All rows are made from the same 7 directions, up to rounding. Whole rows:
[[-0.356,3.518,-0.212,1.948,2.600,-0.415,0.485,0.600,-2.402,5.008,7.100,2.358,-3.338,-1.085,1.441,0.327,-0.494,5.444],
[0.053,0.261,1.004,0.556,0.477,-0.665,-0.030,-0.258,0.032,-1.552,0.083,-1.895,-0.442,1.490,-0.640,0.260,-2.713,1.785],
[2.225,-3.849,-2.403,-1.636,-0.136,-2.207,2.508,-1.132,-0.558,-2.165,-3.095,-3.181,2.640,-1.062,-0.117,0.842,-1.472,-1.317],
[-6.460,-2.412,-2.334,-0.246,0.998,-2.766,1.487,-0.595,-1.663,0.012,-0.271,1.395,4.065,2.044,4.194,1.394,2.479,-0.462],
[1.680,-3.682,-5.910,-0.516,-0.574,-1.001,3.550,-0.956,-0.175,3.737,1.726,-0.961,3.848,-3.925,-0.182,0.388,0.787,-4.633],
[-4.652,3.379,-0.082,-3.496,0.433,0.610,-3.352,3.367,-1.533,-0.366,-1.628,3.653,0.316,0.677,-1.657,3.892,-1.337,1.372],
[-0.837,-0.803,-1.532,-1.045,1.316,-2.104,0.944,-0.321,-0.868,-0.475,0.310,-1.159,0.755,0.915,1.350,0.364,-1.772,2.557],
[0.512,-0.516,-4.263,-4.825,0.866,-1.498,-0.649,0.466,1.791,-0.334,-0.501,-2.100,1.025,1.062,0.150,-1.667,-3.973,2.694],
[1.186,0.452,-1.184,-2.628,0.681,-0.358,-0.784,0.300,0.706,0.076,-0.391,0.185,-1.109,0.155,1.178,-1.811,-0.235,2.582],
[-2.269,-1.223,-2.076,-0.250,1.222,-2.531,2.574,0.812,-4.951,0.667,-0.209,0.974,2.800,-2.419,-0.404,6.163,-0.844,-0.284]]

The start of a row, then its end:
[1.496,0.156,-3.130,-3.412,-0.321,0.726,-0.326,1.380,-0.409,2.486,-0.691,2.544,0.379,-3.464,-0.392]
[0.444,1.870,-1.384]
[2.512,1.609,3.893,2.102,-1.935,3.166,-1.632,0.368,1.334,-0.898,-1.077,0.255,-2.135,-0.781,-3.194]
[-0.296,0.729,-2.764]
[0.139,-2.266,-0.747,0.849,-1.863,0.912,-0.059,-1.646,4.283,-0.952,-0.545,-2.820,1.986,2.052,-0.190]
[-3.740,0.032,-3.948]
[-2.930,-0.628,1.554,0.338,1.269,-1.997,0.206,-0.769,-1.093,-2.406,-1.200,0.042,0.088,2.988,3.424]
[-0.167,0.956,3.041]
[2.654,2.149,-0.684,-1.175,-0.477,2.153,-1.365,1.202,0.933,2.715,1.507,1.701,-2.053,-2.408,-1.681]
[-1.022,0.410,-0.251]
[2.587,-0.549,1.695,1.351,-0.886,0.763,0.086,-0.936,1.514,-1.529,-0.747,-2.246,-0.831,0.393,-1.239]
[-1.459,-0.879,-0.920]
[2.355,-0.845,2.431,3.444,-1.224,1.221,0.850,-1.467,1.125,-0.481,0.320,-1.492,-0.775,-0.245,-0.784]
[-1.419,1.122,-2.461]
[1.343,-1.242,0.516,-0.551,0.628,-1.736,1.104,-0.428,-1.397,-2.722,-2.203,-2.202,0.203,0.200,-0.302]
[1.475,-2.222,1.667]
[3.119,0.629,1.489,1.250,-0.190,1.040,-0.659,-1.282,3.046,-0.136,1.665,-2.114,-2.713,1.478,0.385]
[-4.615,-0.731,1.702]
[-1.219,-1.861,-0.519,-0.419,-1.285,-0.457,0.778,0.694,-1.381,-2.552,-3.657,-1.498,3.712,-0.879,-3.684]
[4.863,-2.440,-4.357]
[-0.008,-0.077,1.843,1.790,-1.169,1.641,-0.219,-0.318,0.267,0.607,-0.515,2.109,-0.439,-0.845,0.709]
[-0.758,4.394,-2.865]
[0.637,-1.223,2.512,4.141,-2.034,1.408,1.141,-0.756,-0.058,-1.117,-0.769,-1.530,1.379,-0.895,-3.315]
[2.154,-0.006,-5.512]
[-0.211,-0.439,4.681,2.465,-3.504,3.013,-1.287,0.658,0.336,-4.025,-5.419,-0.177,1.559,-0.508,-5.222]
[3.597,0.816,-7.657]
[1.838,0.323,-2.153,-1.059,0.231,-0.627,0.907,1.225,-1.531,0.332,0.624,-2.379,1.105,-2.255,-4.815]
[4.133,-6.145,-0.186]
[0.658,0.513,-0.792,1.102,-0.204,0.608,0.126,-0.188,1.244,1.537,2.657,-1.295,-0.076,-0.012,-1.485]
[-0.746,-2.065,-0.504]
[1.979,1.541,-0.686,-0.371,1.273,-0.540,0.807,1.084,-2.791,1.844,1.915,0.576,-1.470,-2.762,-1.576]
[2.793,-2.140,2.477]
[-0.411,-0.077,-2.325,-2.493,0.045,-0.009,-0.699,0.456,1.082,0.931,-0.152,0.711,0.608,-0.034,0.799]
[-1.291,0.396,0.131]
[-0.356,-1.360,-0.946,2.326,0.189,-0.830,1.956,-1.254,-0.061,1.221,2.450,-1.480,1.211,0.075,0.451]
[-0.168,-0.473,-0.932]
